There are 5 hidden switches. A switch that is on adds its own fixed numbers to the row, and there is some noise. The rows also spread widely along 5 directions, which tell nothing about the answers.
Known rows, each followed by its switches (1 for on, 0 for off):
[  4 -15 -10  -5   1   8   3  13  -7 -10 -26  21   6   3  10  37 -12  -5
  19  18   3  21  18   6  27 -11   0]  1 0 0 1 0
[ 20 -12   3  -6 -11   1  12   0 -12 -17 -10   2  12   6   8  36 -18   1
   5  -2  10   1   3  -5  10  -9   1]  0 1 0 0 0
[ 10 -24  -1  -5   1  18  21  25 -43 -15 -26  14  25  25   6  50 -13   4
   0   9   5   8   5  -6  18 -15   6]  1 1 1 1 1
[  3 -25  19 -11  -2  12  -6   8 -45 -30 -33  14  35  11  12  39 -12  20
   1   5   3  -1  23   5  20 -13 -19]  1 1 1 1 0
[ -6 -32  -3  -9 -16 -27  -5 -15 -13  -6 -40   3   1  12   9   5  14   5
 -12 -11  -6   8  21  22  16 -12  -4]  0 0 0 0 1
[-10 -28  10 -24 -10  -3  -6  13 -62 -25 -39   2  30  26  13  14   5  25
 -21  -2  -1  -5  23  18  20 -14 -14]  1 1 1 0 1
[ 12 -18   2  -5  -9   5  12   7 -34 -21 -12  -3  15  13  12  40 -12   1
   1  -2  10   6   4  -7  11 -11   3]  1 1 1 0 0
[-20 -10 -16 -12 -16 -14   3  13 -32  -4 -23   0  -5  14   8  13  -1   1
 -12  -2   5  14   1   9  18 -12  14]  0 0 1 0 0
[-12 -18  -6 -13   1  -6  -7   4 -35 -15 -45  15  19  27   5  25   7  12
  11  23  -8   0  46  17  24  -4 -14]  0 1 1 0 1
[-21  -7 -20 -25   3  -1  -2  23 -40 -14 -42  19  12  29   5  28   4  10
  18  36  -4   7  40  18  30  -4  -7]  0 1 1 0 1
[ 24 -24   8   4   0   5  17  -7 -19 -13 -27   5  22  19   7  49 -11   0
  10   4   2  -3  17  -8   7  -9  -3]  0 1 1 0 1
[  9 -18  -6  -1 -10   0  12   4 -17  -9 -14  -2   3   5  13  34  -9 -10
   1  -3   9  16   1  -5  10 -12   9]  1 0 1 0 0
[ -5 -30  21 -42 -17   7   1  14 -59 -50 -23   6  48  -5  25  39  -9  32
 -17 -14  20   0  -2   0  23 -12 -19]  1 1 1 1 0
[ -5 -20  10 -10   8   3 -16   7 -34 -13 -56  29  25  27  -1  26  -4  21
   9  25 -15  -6  51  26  28 -12 -24]  0 1 0 1 1
[  5 -37  -5   7  -3  -4  -3  -9 -12  -7 -40  22  10  21   3  29  10  -6
  15  10 -13  18  40  14  25 -13  -5]  1 1 0 1 1

New rows. What belongs after each?
[ -9 -16  -5 -31  -6   2   1   8 -27 -38 -29  23  33  -4  17  50  -6  15
  22  20  12  12  23  -1  29  -3 -17]  0 1 1 1 0
[  2  -2   0 -27  -9   8   5  26 -36 -22 -15   6  16  11   9  30 -22  17
  -2  13  12  -5   5   9  18  -7  -4]  0 1 0 0 0
[  0  -8  -6   3   5   2  -2  17 -31   8 -38  13  -1  42  -9  15  -5   6
   0  22 -14  -2  35  23  17 -12   1]  0 1 0 0 1
[  5 -41   5 -12 -27 -14   1 -14 -17 -28 -17   5  19  -4  14  27   7   1
  -7 -25   8  19   2   1  18 -14  -1]  1 1 0 1 0
[ 14 -14 -18 -13 -12   2  12  10  -8 -22  -7   6   8   0  15  42  -6 -12
  21  12  14  20   7  -6  19  -4   6]  1 1 0 0 0
[ -5 -20 -13  -4 -21 -21  -7  -8 -11 -10 -21   2  -5  11   4  12   7  -5
   6  -2  -2  15  21  13  18  -8   5]  0 1 0 0 0
[-11 -10  10 -10  -3  16 -10  39 -61  -6 -30  12  11  31  -5  11 -18  21
 -20   8  -4  -1  14  25  23 -20   0]  1 1 0 1 0
[  5 -12   2 -26  -9  22  14  40 -48 -26 -11   9  23  10   9  37 -26  17
 -12   3  18   5 -13  -1  21 -17   4]  1 1 0 1 0
[ -2 -10 -17  -3  -8  -9  -4  -2  -7  -9 -24  11  -3  12   2  23  -1  -6
  19  16  -2  14  29  11  20  -5  -2]  0 1 0 0 0
[-11 -41 -12 -20 -18 -16  -5  -4 -20 -22 -39  18  16  10  14  24  20   3
   7   3  -3  24  29  17  30 -11  -7]  1 1 0 1 1
[  2 -15 -13 -15 -10  11  12  26 -25 -17 -13  18   9   9   7  39 -12  -2
  10  12  11  21   3   0  24 -12  10]  1 1 0 1 0
[ -6 -21  -4   6 -14  -1  11   6 -33  -3 -20   7   3  21  -4  29  -8  -3
  -7  -9  -1  14   2  -2  13 -17  19]  0 1 1 1 0
[ 15 -18 -11  11  -7  -3   4  -5  -5  -4 -15   4  -5  15   5  28  -1 -17
  18   6  -2  18  23   3  15  -9   6]  1 1 0 0 0
[  3 -23  -1 -28 -12  -9  14   6 -23 -17 -28   4  16   5  16  24  -5  13
 -14  -6  13   1  -3   8  15 -10  -3]  0 0 0 0 1
[ 12 -23   8 -32  -8   7   5  15 -37 -36 -28   7  36   9  20  36  -7  19
  -3   7  13  -5  14   9  20  -6 -18]  1 1 0 0 1
[  2 -30  -1   7 -11  -4  11   8 -48   1 -24  -7   3  39  -1  13   4  -1
 -25 -13  -8   7   9   8   8 -20  16]  1 1 1 0 1
[ 14 -18 -18  -3  -6  -5  25   5   4   3 -20   7  -5  11   6  35  -6 -14
   8   6   7  16  -1  -3  13 -11  15]  0 0 0 0 1
[-13 -24 -28 -23 -15 -15   0   9 -19 -16 -30  11   4  18  13  15  19  -5
  11  17  -1  25  30  20  29  -6   1]  1 1 0 0 1
[ 11 -23   7   8   5   7   5   6 -38  -8 -35   7  18  33   3  32  -3   4
   2  10  -9  -3  31   9  14 -12  -5]  1 1 1 0 1
[  1 -25  -9 -11  -9  -6   1  10 -30 -13 -32   7  10  23   9  18   8   2
   0   8  -4  10  25  17  20  -9   0]  1 1 0 0 1
